There are 9 hidden switches. A switch that is on adds its own fixed numbers to the row, and there is some noise. The rows also spread widely along 8 directions, which tell nothing about the answers.
Some rows, each with its switches (1 for on, 0 for off) after it:
[ 15   2  -2 -10 -25  22 -27 -17 -34 -22  46  25 -27  -4  19  17   0   7
 -21  26 -24 -11] => 1 0 1 1 0 0 0 0 1
[-17   1  12  -8  -8   3 -24 -11 -19 -23  10  10  10   5  15   3  -5 -15
 -39 -10  -8  -7] => 0 1 1 0 0 0 0 0 1
[-14  36   1  -4 -33 -11 -18  -8  14   1 -28  13   2 -18  29 -17   3 -45
 -21  21 -32  -2] => 0 0 0 1 0 1 0 0 0
[-16  -2  13  -8   0 -12 -23  12  -3  -8 -10  11   9  -9   0   6  -1  13
  -8 -26 -12 -17] => 0 1 0 1 0 0 0 0 1
[  7  12  33  22 -12  33 -22 -13 -19 -38  16   1   0  13  -3  52  43  28
 -14   4   8  -7] => 0 1 0 0 1 1 0 0 1
[  3  -7  -3  21 -35  -1  22  43  -8 -10   4   8 -10 -17 -29 -10   6   0
  28  22   1 -30] => 0 1 0 0 1 0 1 1 0
[ -7 -15   3 -17   4 -15 -28  14  -4  -3 -26  27  15   3  10   2   0  22
  -5 -51 -21 -12] => 0 1 0 0 1 0 0 1 0
[ -7  -8   0   4 -14  -3  -7  22   1 -18   1   1   1 -19  -1  -9   1  23
  15 -10  -1 -18] => 1 1 0 0 0 0 0 0 0
[ -5  -8  30   3   7  -9  10  -3   0  -8  -2 -11  38  -6   2   7  42  18
   5 -20   8   0] => 0 0 1 1 1 0 0 1 0
[-15  -3  16  28 -13  -1   8  10   6 -25  14 -26  -7 -10   1  21   2  17
  -4  10  27 -23] => 0 1 0 1 0 1 0 0 0
[ 14  -9  83 -11  29 -20  46  21  10  44  22   1  12  -3   4   9  39  31
 -16  -1  -9 -22] => 1 1 0 0 1 1 0 1 0
[  9  -8  -7 -10 -19 -14   8  29   1  11  10  21  -4 -13  -7 -23 -11  14
   4   0  -1 -39] => 0 1 1 1 1 1 0 0 1
[ -7  -8  53  45 -21   3  52  36   1 -37  16 -33  26 -16 -67   4  48  19
  39  27  39 -30] => 0 1 0 0 1 0 0 1 1
[  6  18  27  -8  -6  -2 -12   6  -8   2  -7  28  -2   6   3  15  18  -5
 -17  -4 -28 -20] => 0 0 0 0 1 1 0 1 1
[-22  10   9   7   9 -14  -8 -17   9 -13   2 -15  15  17  44  18 -16 -14
 -53 -37  27 -20] => 0 1 1 0 0 1 0 0 1
[-26  15 -13  40 -44   6 -14  38   0 -57 -28 -26  16 -37 -35 -17  26   2
  59   8  16 -18] => 0 0 1 0 0 0 0 0 0
[-29  -9  15  20  16 -26   1  29  -2 -10  -7 -14  -5   2   9  30 -14   9
 -10 -39  16 -34] => 0 1 0 0 0 0 1 1 0
[ 26  -5  12 -21 -24   0  10  19   3  34  13  39 -11 -14  16 -30  17  12
   9  15 -44  -7] => 1 1 0 0 0 0 0 1 0
[ -5  -6 -55  37 -38  16 -32   4   0 -66  -3 -12  -8   6   8   9 -13  30
  24 -34  44 -30] => 0 1 1 0 0 1 0 1 1
[ 19  19   3  -1 -10  -5  -8  -4  18  31  -7  32 -11  16  51  12   7   4
 -20 -31 -18 -19] => 0 1 0 0 0 1 0 1 1
[ -7  15  40 -10  -9 -21 -14  21 -11  11   3  26 -24 -12  21   7  -6 -15
 -23  11 -49 -27] => 1 1 0 0 0 0 0 1 0
[ 28 -19   1   1 -23  18  27  -3  -6  -2  28  17   6   4  -2  -6  27  18
   8  14   0   3] => 0 0 0 0 1 0 0 1 0
[ 23 -28 -12  17 -23  55   0 -43  -8 -42  38  -7   9  26   8  18  36  51
  -5  -6  38  18] => 0 1 0 0 0 1 0 1 1

New rows. What belongs after each?
[  9 -10  19  -6  16 -12  15 -15   4  17  16   8  10  17  45  23   8   3
 -37 -30   5 -10] => 1 1 0 0 1 0 1 1 0
[-19  15  13  18  13  -8 -10  24  -3  -1  -3  -8 -20  -3  14  40  -1   5
 -13 -18   6 -27] => 0 0 0 0 0 1 1 0 0
[ 21 -26  14  19   4   5  41  13  15   6  37 -24   4  -2  12  -1  29  62
  22 -15  42 -20] => 1 1 1 0 0 1 0 1 0
[ 42   2 -12  14 -51  29  19 -13   0  -2  25  17   4  -9  11  -9  53  12
  32  33  -6   9] => 0 0 1 1 1 0 0 1 0
[ 16   4  12   5 -24  -1  16  -3   5  -9  12  15   8   0   7  -4  14  -4
  -3   3  -3 -21] => 1 1 0 0 1 0 0 1 1
[ 29   4  -6   6 -39  16   6 -10   9  11  10  21  12  -4  20 -15  42  18
  21  -1  -7   1] => 0 1 1 1 0 0 0 1 1
[ 22  28 -15   3 -36  15  -4 -21   6  -1  -1  35   8   7  29   3  21 -28
 -13   4 -18  -1] => 0 0 0 0 1 0 0 0 1
[ 31   4 -29   1 -39  -3  16 -19  17   4  10  17  10  -8  43 -24  16  -5
  12   2  -1  -7] => 1 0 1 1 1 0 0 1 0
[-11   3  27   4   3   4  -5  -6  -4 -17  -9  -9  36   1   0   3  42  10
   3 -29   2   2] => 0 0 1 0 0 0 0 1 1
[  8  -4 -19  -7 -44  10 -22   1   1  -7 -11  28  -1 -13  11 -23  14   8
  17   7 -31   5] => 0 1 0 1 0 0 0 1 0
[ 13  -9 -16  -6  -7  -5  16  -9   5  10   1  17  17   7  14   1  10   0
  -4 -25   5  -9] => 0 0 0 1 1 0 1 1 1
[ 48  32  -3  29 -23 -20  59   7  51  61  11  20  -3  14  61   0  21  -8
   4 -18  19 -40] => 0 1 1 0 1 1 0 1 1
[-14   8  16 -23 -11  -3 -43   2 -28 -29 -15  22  -2  -3  -6   3  -3 -13
 -28  -1 -33 -20] => 1 1 0 0 1 1 1 1 1
[  2   6  23  21  -8 -17  47  30   0   5  31  -4   0  -8 -10   5  -1 -13
  -4  12  22 -45] => 0 0 1 0 1 0 0 0 1
[  5  -6  17  -5   4  14  -3 -21 -19 -13  22  -7  23  -8  13  18  43  18
  -7   0   5  10] => 1 0 1 1 1 0 1 0 0
[  0  30  18   6 -16  14 -33   8 -28 -25   1  10  -9 -14  -5  26  32  -4
   0  14 -19 -23] => 1 0 1 0 1 1 1 0 1
[ 46   2  33  18 -23  28  38   1 -19  15  68  22 -20   8   8  28  37  16
 -11  39   3 -18] => 0 1 1 0 1 0 0 0 1
[ 19   9  17  17 -34  17   8  39 -21 -12  21  25 -21 -17 -42  14  30  16
  33  32 -15 -30] => 0 0 0 0 1 0 0 0 1
[-13  14  39  28  -1 -11 -19  24  -9 -26  15  -8 -22 -15  -3  53   8  28
   4  -8   2 -45] => 1 1 0 1 0 0 0 0 1
[-11  -4  34   4  -1 -14   0  31 -16  11  11   8 -20 -14  -3  23   4   8
  -6  10 -21 -24] => 0 1 0 1 0 0 1 1 0
[ 23   5  11  39 -16   8  33  15   6   8  27  -1  -5  -2   0  38  35  25
  21   0  31 -27] => 0 1 0 1 1 0 1 0 1
[-19 -11 -11 -16 -10  -7 -40   7 -12 -31 -24   6  19 -21  -7  -7   2  11
   6 -23 -12  -6] => 1 1 0 1 1 0 1 0 0
[ -9   5  -1  40 -29  18 -19  26 -15 -58  -2 -15   1 -13 -32  19  35  32
  50 -10  18 -26] => 0 0 1 0 0 0 0 1 1
[ 15  -5  21  -6  -6 -12  17  10   9  14  10  13  -1  -2  16  -9  10  14
 -10   1  -9 -22] => 1 1 0 0 1 1 0 1 0
[  2   9  11   6   1  11   1  -4  -6  -5   5   2  11   7   2  26  25   3
 -15 -12  12 -10] => 0 0 0 0 1 1 1 0 1
[-17 -22 -30  -3  -1 -19   0  34  -6 -17 -14  -2   8  -8 -12 -22 -21  11
  11 -32  20 -31] => 0 0 1 0 1 1 1 1 0
[  0 -17  -4   2   2  -9  23   0  15  12  17   1   4   9  34  -1 -16   7
 -26 -25  21 -10] => 0 1 0 0 0 0 0 0 0
[ 16  25   9  28 -22   0  17  18   4   8  21   7 -26   1  19  19  13   0
   4  10   4 -37] => 0 0 1 0 0 1 0 1 1
[ -2  -3   8 -14  -5 -18  16  20   5  21   8  18   0 -14  -2 -14  -8  -4
  -7   0 -16 -24] => 0 0 0 1 0 0 0 0 1
[ 15  -4   2  18 -48  19  12  24 -19 -23  17  14 -11 -17 -38   1  25   9
  32  37  -5 -22] => 0 1 0 1 1 0 1 1 1
[-13 -19 -10   6 -15 -17  -2  24   3 -20  -4   1   3  -9 -14 -11 -20  18
  11 -23  11 -34] => 0 1 0 1 0 0 0 1 1
[  0  -1 -19   9 -18   3   3  -8  -2 -16   6   8  11  11  15   8  -6 -16
 -21 -18  20 -14] => 0 1 0 0 1 0 1 0 1
[ -1   7  27  -7  -2 -18  15   2  11  20  -1  15  18   3  25  -2   4 -20
 -33  -8  -9 -10] => 0 1 0 0 1 0 0 0 0
[ 14  10  45  -5   5  -3  10  10  10  32  11  14   3 -11  23   7  36  22
  -2  -5 -23  -6] => 1 1 0 0 0 0 0 0 0
[-12  26  56  16   9 -12  -6  15  10   2 -18  -6  15  -2  12  34  39   9
 -14 -15  -4 -16] => 0 1 0 0 1 1 0 0 0
[-12   3  32   9  -1  -9   4  20  -7 -22   6  -6   1 -14 -17  11  13  10
   8  -5  -4 -29] => 1 0 0 0 0 0 0 1 1
[  5  20  18  23 -25  -5 -11  25   6  -1  -8  14 -12 -12   0  23  25  18
  26  -7 -17 -32] => 0 1 0 1 0 0 0 1 1
[  8 -13   9 -18  -9  -8  20  -6  14  21   5   7  26  -3  14 -37  15  11
  -7 -11   2  -6] => 0 1 1 1 0 1 0 1 1
[  6 -12   0  -5  18  -7  29   1  -1  17  15   2  26   9  13   5  10   6
 -17 -38  26 -15] => 0 0 1 0 1 0 1 0 1
[-14  32  34  20  -3 -26   6  23   7   3 -10   4  -1  -7  12  30   8 -24
 -12  -3  -9 -32] => 0 0 0 0 1 0 0 0 0
[  9  14 -16  -4  -9 -18 -15  -3  11  19  -6  31   2  11  62   7 -12 -12
 -30 -39 -11 -18] => 0 1 1 0 1 0 0 0 0
[  9   8  -1  23 -28  12   0   5 -14 -15  24  -1 -18  -8   9  24  17   8
  -2  26  13 -20] => 0 1 1 1 1 1 1 0 0
[-15 -18  20  -6  -4   2   4   3 -10 -14  16  -1  10  -2   0  -5  -1   5
 -24   2   3   0] => 0 1 0 0 0 0 0 0 0
[ -1  -4   0  31 -35   7   1   6  -6 -37  22  -2 -16  -2  -6  22  -1  13
   7  11  16 -28] => 0 1 0 1 0 0 0 1 1
[ -5 -24 -38 -23 -10   9  -2 -36   9 -11 -11   5  38  16  32 -32  -9 -11
 -39 -28  22  20] => 0 1 0 0 1 1 1 0 0
[ -7 -23  -2  18 -25  12  24  -6 -12 -54  22 -22  23  -3 -27 -10   7  -3
   1  12  40 -15] => 1 1 0 0 1 0 1 1 1
[-24  14   9  -4 -45  18 -65   6 -37 -58 -10  21 -10 -20 -27   9   6 -10
  -4  31 -44  -8] => 0 1 0 1 0 0 0 0 1
[ -9  13   2  26 -20  -3 -20  21 -35 -38  39   0 -61   0  16  43 -36  -7
 -28  20   5 -61] => 1 1 1 0 0 1 1 1 1
[ 26  21  15  31 -41  18  -6   6   0 -14   1  19  -5  -8  -5  30  55  23
  36   9 -12 -18] => 0 1 0 1 1 0 0 1 1
[ 11 -11  -2   0 -21  34  -9 -21 -19 -31  17  11  14   4  -1   9  30  16
  -7   7  -1  18] => 0 0 0 0 1 0 0 0 0
[  0 -32  -1 -14  -5  12 -16   4 -18 -14  14  19  -2   6   3  -1  -1  33
 -10 -17 -11   0] => 0 1 0 0 0 0 0 1 0
[ 13  39  19  40 -20   4 -26  25  -3   2   6  13 -30  -9  22  62  34  30
  24 -13 -10 -38] => 0 1 1 1 0 0 0 0 1
[ 16   5  28  -1  -9  18   2   4 -13   4  10  12  18  -9  -2   4  57  18
  11   6 -16   7] => 0 0 1 0 1 0 0 0 0
[  7  17  31  28 -14  -5  11  14  -1  -8  33   0 -36   2  15  37  -1   8
 -14  15   5 -47] => 1 1 0 0 0 1 0 1 1
[ 22  -1  11   1  -2 -11  18  17  -3  10  22  17  -1  -3   8   5  15  17
   9 -16  -2 -35] => 1 0 1 0 1 0 0 1 1
[ -7  -6  34 -15   7   5 -11   4 -20   0  19   7   2   2   4   5   9  14
 -35  -1  -9 -12] => 0 1 1 0 0 1 0 0 1
[-17 -10  31 -12  -7  13 -11  19 -22 -14   2  -2   8 -22 -43  -7  26  21
   4  21 -12  -5] => 0 1 0 1 0 1 1 0 1
[-14   8   2  29 -11  -7   6  12  -1 -22   6 -17 -14  -4  -3  27  -2  -2
  -1  -2  23 -35] => 0 0 0 1 0 1 1 1 1
[  3  12 -12  41 -58   2  17  14  -8 -30  35  -1 -37  -7  17   1 -20 -28
  -4  46  11 -34] => 0 1 1 0 0 0 0 1 0
[  8  -3 -17  17 -44  13  13   6  -1 -25  13   3  11 -10   1 -19  12  -3
  12  18  15 -10] => 0 1 1 0 1 0 0 0 0
[  7 -24 -55 -10 -56  25 -16 -29   9 -52  -6   2  24 -10  -4 -59   4  17
  22   2  15  10] => 1 1 0 1 0 1 0 1 1
[  5  13 -32  14 -64  35 -33  17 -13 -59 -18  10   2 -28 -44 -22  30  13
  52  27  -4 -14] => 1 1 0 0 1 1 1 0 1
[ 14  14  24  34 -12   1   6   6  15 -16   4 -10  -3   0  19  34  34  29
  13 -10  19 -27] => 1 1 0 0 1 1 0 1 0
[ 16  31  16  12 -17  12  -4 -12   6   8   1  11   1   7  32  13  41  -4
  -6  -3 -11  -7] => 0 0 1 0 0 1 0 1 1
[  4   5   6  39 -26   3  10  22  12 -25  -3 -12  -2  -3  -5  17  23  23
  27  -3  25 -28] => 0 1 0 0 1 1 0 1 0
[  6  68   4  39 -47  -8 -36  21  -1 -13 -15  37 -42  -3  33  55   0 -37
  -6   7 -32 -51] => 0 1 0 0 1 0 0 0 1
[-17  15   7  34 -22  -6   3  -1  -2 -44  13 -22 -10  -5   4  35  -6 -13
 -17  21  28 -28] => 0 0 0 1 1 1 0 0 0
[ 15   3 -41   5 -70  29 -17   2 -10 -37   6  25 -22 -16 -18 -30   4  -1
  27  44 -18 -10] => 0 0 0 1 0 1 0 1 1
[-11   9  -4   8 -21 -11 -13  21 -12 -28  15   2 -15 -25  -7   0 -12   0
   7   9  -3 -39] => 1 0 1 1 0 0 0 0 1
[ 17  13  -3  17 -35   6 -23  17 -13 -26  14  17 -14 -18  -1  18  17  24
  26   4  -6 -35] => 1 1 1 1 1 0 0 0 1
[  6  12  57 -12  23 -16  17  25  -6  34  11  14   6  -4  -2  15  27   8
 -20  -6 -17 -29] => 0 0 1 0 1 1 0 0 1
[ -4   0  18   7 -17  21 -24 -34 -19 -28  26  -3   6   5  33  26  22   3
 -33  12   0  14] => 0 1 1 1 0 0 0 0 0
[ -2   5  25  -1   0   3 -11   7   0  -9 -12  -3  21 -16 -14  12  42  28
  12 -13   1 -14] => 1 1 0 1 1 1 1 0 1
[ -7 -12  -2  19  11 -15  35 -13  14   4  17 -15  13  25  38  18 -18 -11
 -38 -43  46 -22] => 0 1 0 0 0 0 1 1 1
[ -1  32  28  23 -13  -2   1  40  -5  14  -7   1 -22 -19   0  17  37   3
  24  14 -19 -27] => 0 0 1 0 0 1 1 1 0
[ 13  -7   9   5   2   5  20  13   1   4  18   8   3   6  -9  12  14  28
   1 -12  17 -23] => 0 0 0 0 1 1 0 0 1
[-17   6 -14   6 -35  -3  -4  23  -6 -12  -7   9  -9 -18  -2 -20 -14 -26
  -1  16 -10 -14] => 0 1 0 0 0 0 1 0 0
[  1 -26   1  -5  -4  27 -16  -7 -25 -36  29  -6  10  -7  -3   3  26  43
   6  -7   8  10] => 1 0 1 0 0 0 0 0 0
